Each new row is followed by what is left after taking away its nearest point in the smallest flat space through zero that holds the last named rows.

k_153 (4 x 16):
[[ 0.72  4.29 -3.06  0.25 -4.60  4.41 -1.03 -2.47 -4.96  1.94 -3.80 -2.49
   0.25  2.28  1.52 -1.95]
 [ 2.69  5.53 -0.43  6.37 -8.81  3.58 -7.00 -1.09 -4.20  3.45 -5.08  0.18
  -1.11  5.59  1.73  3.56]
 [ 3.29  6.95 -4.84  4.09 -6.44 -4.57 -3.57  1.22 -3.32 -4.50  0.02  6.55
   0.44  0.46 -0.09 -0.35]
 [-2.80  3.51 -2.95  0.90 -6.33 -1.37 -7.54  0.47 -7.57 -2.14 -3.64 -1.44
   1.92  7.58  4.43 -6.85]]
New rows:
[-0.64 -1.47  0.30  4.88 -6.00 -0.31 -1.08 -0.70 -1.65  0.34  4.58  0.74
  3.41 -1.15 -3.66 -1.44] => [-1.45 -2.86  0.85  3.34 -4.33  0.91  0.40 -1.22 -1.19  1.17  4.61 -0.96
  3.47 -1.64 -3.66 -2.02]
[ 1.47  3.11 -0.95 -0.43  6.16  0.86  0.56  0.98 -4.35  2.36  0.21  0.08
  0.96  0.75  0.74  0.01] => [ 1.47  2.60 -0.04  0.53  6.09 -0.20 -0.59  1.72 -3.63  2.13  0.56  0.89
  0.79  1.24  0.71  0.92]
[ 1.99  2.62  2.30  1.16  0.16 -0.85 -2.41  2.94 -1.46 -2.68 -0.71  1.27
  0.40  0.71  0.27  0.35] => [ 1.63  1.77  2.40 -0.49  1.66  1.00 -0.26  2.00 -1.15 -1.59 -0.83 -0.49
  0.37 -0.30  0.04 -0.05]
[-5.57 -1.06  0.20  1.01 -0.52  0.30 -2.57  1.36  0.25  0.54  0.12  2.35
  1.98  4.03 -0.05  1.28] => [-4.19  0.29 -1.54 -0.07 -0.06  1.65  0.66  0.18  0.30  0.66  0.42  2.58
  1.85  1.33 -1.16  1.45]
[-3.03  0.19 -1.38  1.05  3.49 -0.47  1.93 -1.29  1.50  1.52 -0.43  4.48
 -6.17  2.50 -0.85 -1.21] => [-3.07  0.80 -1.78  1.15  2.67  0.09  1.45 -1.58  0.62  1.77 -1.08  4.05
 -6.09  3.14 -0.47 -1.65]
[ 2.14  2.70  0.80  0.70  0.06 -3.80 -2.24 -2.36  0.20  0.77 -2.55  3.89
  2.29 -1.25 -0.54  0.70] => [ 0.76  1.03  1.54 -1.06  1.64 -2.29 -1.25 -2.94  0.21  1.83 -2.91  1.45
  2.48 -0.98 -0.08 -0.47]

k_156 (4 x 16):
[[-4.34 -2.07  2.44  1.76  1.01  0.32  0.85 -0.65 -2.93 -2.54  0.92  3.47
  -1.09  1.38  0.02 -1.96]
 [-2.44 -1.40  0.80  3.33 -2.09 -1.55 -2.13 -2.33 -0.83 -1.76  3.40 -4.75
   3.50  2.94  1.91 -0.82]
 [-2.36 -5.21 -0.55  2.01 -1.61 -4.98  3.13  0.53 -4.88 -1.95 -1.47 -3.83
   7.24 -0.52  5.22  0.30]
 [-2.17 -1.58 -4.93  4.46  1.27 -0.14  3.68  0.06 -1.64 -2.39  2.12 -1.09
   6.74 -1.94 -1.63 -0.85]]
New rows:
[ 0.91  3.83 -0.41  1.42 -1.31  3.63  1.02 -2.06  0.40  0.97  3.10  0.44
  0.20  5.09 -0.37  0.35] => [ 1.19  2.17 -0.25  0.11 -1.24  1.99  3.05 -0.68 -1.39  1.19  0.40  1.16
  0.95  3.72  1.49  0.99]
[-1.89  0.61 -1.23  0.30  0.09 -2.78  1.26  2.94 -0.82 -0.58  2.03  5.29
 -0.10 -0.94  0.88 -2.53] => [-0.23  1.63 -1.23 -0.21 -1.25 -3.18 -0.68  2.38  0.80  0.49  2.53  2.38
  0.12 -0.19  1.53 -1.78]
[-2.26 -4.52 -2.12 -0.04 -0.43 -0.49 -3.75  2.74  0.53  0.14  0.99 -6.17
 -1.55 -0.06 -0.81  1.21] => [-2.59 -4.47 -2.13 -0.63  0.91  0.43 -2.43  3.51  0.08  0.01  0.07 -3.11
 -3.05 -1.03 -1.94  0.90]
[-1.44 -2.41  3.54  0.89  3.04  2.11 -1.65  0.73 -0.94  0.88  0.63 -0.88
  0.16 -6.17 -1.54  2.82] => [-1.16 -2.21  3.80  0.91  2.45  1.87 -2.49  0.36 -0.54  1.08  1.01 -2.04
  0.30 -5.63 -1.14  2.97]
[-0.18  1.50 -0.49  0.92 -0.83  3.33  0.69 -1.99  0.34  1.70 -1.99  0.68
 -1.38  2.31  4.04 -1.76] => [-0.12  1.35 -1.68  1.42 -0.56  3.27  1.53 -1.75  0.21  1.54 -1.94  0.44
 -0.11  1.61  3.72 -1.69]
[-2.65  2.60 -0.04 -0.92 -2.13 -0.32  2.11 -3.75  0.74 -1.91  2.30  2.28
  5.23  5.17  0.04 -0.09] => [-0.60  3.15  0.00 -3.32 -1.95 -0.47  2.60 -2.53  1.29 -0.43 -0.03  3.21
  3.72  3.91  0.36  0.90]

k_155, 4 rows:
[[ 4.38 -6.69 -0.42  3.32  2.21  2.37  2.04 -1.37 -0.62  1.42  3.17 -2.59
   3.46 -0.32  3.55  1.22]
 [-1.79  0.46  3.59 -2.18  1.43  1.92 -1.63 -1.50 -3.07  1.66 -2.91 -2.97
   6.14  3.74 -6.13  7.69]
 [ 2.18  4.59  1.90  6.07  2.93 -0.37 -3.49 -0.11  3.85 -1.73 -3.70 -0.77
   4.57  0.25  2.00 -0.67]
 [ 5.84 -6.11 -1.46  4.34  0.25 -0.85 -3.08  2.63  2.01  0.99  1.12  0.73
  -1.76  2.24  0.18  2.27]]
New rows:
[ 1.72 -2.94 -2.89 -2.42 -1.61 -4.23  2.03 -1.49  3.32 -3.87  2.90 -3.37
  0.25 -3.45  1.05  3.01] => [ 0.85 -0.38 -1.95 -2.34 -1.39 -4.62  0.64 -1.37  3.81 -4.32  1.03 -3.28
  1.10 -2.82 -0.25  3.62]
[-0.59 -0.98  3.01  0.52 -2.88 -1.67  3.63  2.74 -1.62 -3.51  4.10 -0.44
 -2.27  3.22  1.94  3.63] => [-0.78  1.30  3.73  1.70 -2.11 -1.73  2.98  2.40 -0.71 -4.19  2.83 -0.68
 -0.82  2.97  2.50  3.03]
[-0.53  3.01 -1.33 -0.19 -0.53 -2.01  3.78  1.26 -1.38  2.79 -1.22  0.25
 -2.67 -3.15  2.21 -3.35] => [ 1.05  1.18 -0.38  0.94  0.33 -1.53  1.97  1.55 -1.63  3.68 -2.05 -0.73
 -0.60 -0.99  0.22  0.28]

k_311 (4 x 16):
[[ 1.38  2.04  2.40 -3.15  1.95  3.42 -0.76  4.19  2.94  2.75  3.62  0.27
  -1.61  1.19 -1.42  1.79]
 [ 0.96 -4.19  1.23  4.25  0.54  0.75 -1.86 -0.72  3.16  2.56 -2.80  0.09
  -2.10 -1.97  1.53  1.04]
 [ 0.97 -1.63  0.57 -2.80  1.56  5.14  2.38 -3.72 -3.32 -2.65  3.08  4.54
  -4.23  2.66  0.39  1.29]
 [ 3.91  2.38 -6.72 -1.62  1.00  4.72 -0.21  0.36 -1.42 -2.16  4.38 -0.11
  -5.56  3.14  2.29  1.71]]
New rows:
[-4.53 -4.76 -0.37  0.01 -2.23  0.48  1.09 -0.51 -6.17  1.32  0.42 -1.34
 -2.58 -5.78  3.48  1.71] => [-4.16 -2.27 -0.23 -1.73 -1.86  0.72  0.55  2.51 -4.85  2.47  2.13 -2.48
 -2.01 -5.30  2.54  2.01]
[-0.49  4.45 -0.54 -1.78  0.59  1.54 -1.60 -0.96  0.06  0.21 -0.36  0.39
  3.17 -1.76  0.25  1.44] => [-0.21  2.74 -0.41 -0.53  0.74  2.09 -1.74 -2.18  0.20  0.28 -1.18  1.01
  2.12 -2.11  0.94  1.73]
[-0.37  0.49  0.93 -0.35  0.10 -1.77  1.36 -0.44  2.17 -0.97  0.22 -0.11
  0.79 -0.44 -1.77 -0.67] => [ 0.42  0.14 -0.19  0.09  0.30 -0.86  1.14 -0.80  2.15 -1.18  0.47 -0.01
 -0.54 -0.17 -1.05 -0.27]
[-1.86 -0.49  6.17  3.26 -0.39 -0.82  1.15 -2.99  0.23 -1.75  2.26  1.95
  6.17  0.50  6.12 -0.68] => [ 0.24  1.50  2.84  3.00  0.01  0.66 -0.02 -0.79  1.31 -1.37  4.09  0.39
  4.18  1.40  7.06  0.20]
[ 2.22  1.34  3.70  4.32  0.13  4.36  0.27  0.56  0.52 -4.73 -1.21 -1.66
 -1.06 -0.46 -1.54 -4.08] => [ 2.09  2.25  3.32  3.85 -0.06  3.89  0.30  1.12  0.37 -4.87 -0.92 -2.13
 -0.47 -0.32 -1.78 -4.30]

k_573, 4 rows:
[[ 0.03 -3.77 -1.03  2.28  1.09 -6.50  4.45 -2.06  3.12  1.15  4.54 -4.56
   1.55  4.94  3.29 -1.53]
 [ 4.37 -7.14  0.83  3.00  3.28 -0.97  1.61 -0.56  0.45 -3.09 -0.44 -1.53
  -1.55  3.00  0.92 -0.52]
 [ 1.39 -0.01 -2.87 -0.88  1.99 -4.29 -2.73 -3.05  0.37 -2.27  4.84  0.64
   1.64 -3.48  0.99  0.71]
 [ 0.73 -4.62  3.34  1.11  6.17 -2.44 -1.32 -1.50  2.35 -5.40  4.80  0.30
  -2.21 -0.69 -0.38  3.36]]
New rows:
[-0.50 -0.52 -0.86 -0.03 -1.90 -6.17 -0.37  1.99 -0.02 -3.09  0.96 -6.17
  0.22  2.33  3.52 -3.12] => [-1.06  0.99  0.91 -1.03 -1.74 -2.56 -2.49  3.33 -1.14 -4.14 -1.11 -3.82
 -1.23  0.12  1.51 -1.68]
[-1.43 -1.24  4.35  0.56 -3.38 -4.39  3.69 -0.32  2.00  0.07  1.82  0.07
 -1.38  0.12 -1.25  0.57] => [ 0.97 -0.96  2.39  0.09 -4.07 -2.94  1.80 -0.45 -0.01 -0.60 -0.22  1.51
 -1.06 -1.95 -1.63 -0.15]
[-0.62 -2.03  2.01 -2.85 -1.59 -0.64 -1.99 -0.07 -2.64 -0.60 -1.27 -1.03
 -0.22 -1.60  0.39  0.71] => [-0.97 -2.23  1.93 -2.59 -1.76 -1.45 -1.14 -0.21 -2.16 -0.04 -0.77 -1.78
  0.06 -0.70  0.85  0.41]
[ 0.62 -2.52 -2.64 -0.22 -0.04 -2.10 -2.43  2.29 -1.19  1.36 -0.05  0.21
 -1.73 -1.41 -0.23  3.43] => [-0.47 -2.10 -1.98 -0.10 -0.63 -1.89 -1.39  2.81 -0.77  2.37 -0.32 -0.36
 -1.79 -0.30 -0.18  3.29]

k_623:
[[-0.46 -2.04  1.29  2.20  0.78 -2.03  0.59 -0.09  3.12  1.58  1.43  0.84
   2.28 -0.16 -3.05  3.24]
 [-0.99  1.80  1.14  1.46 -0.16  0.88  3.56  1.69  5.70 -1.47  4.39 -0.63
   0.63 -1.78  1.94  2.64]
 [ 0.25  0.56 -1.16 -1.36 -2.80  6.13 -4.02  2.08  5.73  0.47 -2.12  2.15
  -3.91 -2.08 -1.43  0.28]
 [-1.00  0.50  0.58  1.09  2.70  0.00  2.29 -1.77  4.09 -0.95  1.91 -5.49
  -2.55 -5.25  1.37 -4.03]]
New rows:
[-3.13  1.16 -1.95 -3.17  3.57  6.17 -2.36  2.16  1.25  2.01 -1.15  0.53
 -1.18 -1.67 -0.84  1.13] => [-3.32  0.73 -1.17 -2.20  5.01  2.82 -0.11  1.21 -1.24  1.89  0.25 -0.35
  1.20 -0.52 -0.37  1.59]
[-1.28  1.02  1.09  0.60  0.42  0.61 -1.92  0.17  0.00 -2.75 -2.06  6.17
  2.08 -0.89 -1.09  0.29] => [-1.58  1.23  1.33  0.95  1.69 -0.23 -0.65 -0.78  0.00 -3.24 -1.31  3.97
  1.67 -2.21 -0.19 -1.41]
[ 1.57  0.63  1.24  0.78  0.86  0.05  0.35 -0.66 -0.08  2.29 -0.66  1.81
 -0.78 -1.69  1.41  0.62] => [ 1.59  0.75  1.22  0.71  0.86 -0.03  0.48 -0.66 -0.44  2.17 -0.62  1.78
 -0.71 -1.54  1.64  0.55]
[ 1.57  0.05 -1.32 -2.27 -0.67 -1.10 -6.17 -0.82 -0.31  0.06  0.14 -0.81
 -0.71 -1.44 -0.45 -0.99] => [ 1.21  0.74 -0.64 -1.49 -0.49 -2.08 -3.91 -0.27  0.30 -0.64  2.36 -0.85
  0.81 -1.02  0.68  0.65]

k_205, 4 rows:
[[ 5.99  1.53  0.58 -2.26  2.18  0.11 -2.68 -2.81  3.66  0.37 -0.85  1.87
  -4.27 -4.28 -6.43  5.69]
 [ 3.82  1.91  2.12 -0.64 -0.50  2.80 -1.75 -2.40 -1.12 -3.21  2.16 -0.12
  -2.13 -0.18 -6.40 -0.06]
 [ 3.65  3.20 -1.44  1.25  0.81 -5.55 -0.44 -7.58 -0.33 -2.77 -3.77  8.81
  -4.43  1.38  3.69  0.68]
 [-1.28  1.34  0.90  3.82  2.35  0.93  0.80 -2.33  0.84 -4.11 -8.08 -2.66
   1.94 -2.29 -2.36 -2.18]]
New rows:
[ 1.90  1.59  2.76  4.95 -1.84  0.67  0.12  4.60 -0.22 -0.98  6.26 -2.04
 -0.31 -1.17 -2.64  3.33] => [ 0.99  2.02  1.68  6.51 -0.87 -1.85  0.94  2.90  0.30 -1.44  2.37 -0.13
 -0.18 -1.20  0.56  2.96]
[ 0.19  1.32 -2.40  0.99  3.27  1.02  3.72  5.04  0.20  1.69 -1.44  1.49
  2.75 -1.63 -0.70 -0.72] => [ 1.77  2.26 -2.00  0.68  2.52  1.02  3.18  3.45 -0.99  0.44  0.17  3.17
  1.38 -0.48 -1.40 -1.11]
[-3.44  1.23 -4.58  2.02  6.11 -0.03  0.81  1.39 -2.26  1.63  1.28 -0.48
  1.72 -2.03 -4.08  1.08] => [-2.70  1.84 -4.68  1.94  5.38 -0.79  0.69  0.12 -3.40  0.93  2.44  1.50
  0.76 -0.60 -3.12  0.52]
[-1.10  5.77 -0.52 -1.93 -3.65 -2.54  0.37  0.90 -1.36  0.82  0.92 -1.47
  1.77 -3.22 -0.07  3.63] => [-1.36  6.18 -0.32 -1.18 -3.76 -2.46  0.59  0.20 -2.03 -0.33  0.25 -1.42
  2.01 -2.71  0.04  2.55]
[ 6.10  2.98 -0.24  0.18  2.15  1.73 -4.21  1.13  0.19  0.60  0.95  2.35
  0.59  0.41  4.07  0.46] => [ 4.49  2.54  0.12  1.08  2.33  2.84 -3.64  2.24  0.09  0.16 -0.20  0.03
  2.28  0.09  3.67 -0.74]
[-0.75 -1.83  0.81 -1.78 -5.30  2.42 -3.28 -2.18 -0.79 -0.73  1.33  0.36
  0.77 -0.98  4.72 -4.30] => [ 0.23 -1.78  0.76 -2.05 -3.84  2.37 -3.78 -2.40  1.36 -0.09 -0.75 -0.12
  0.27 -3.39  2.91 -2.19]
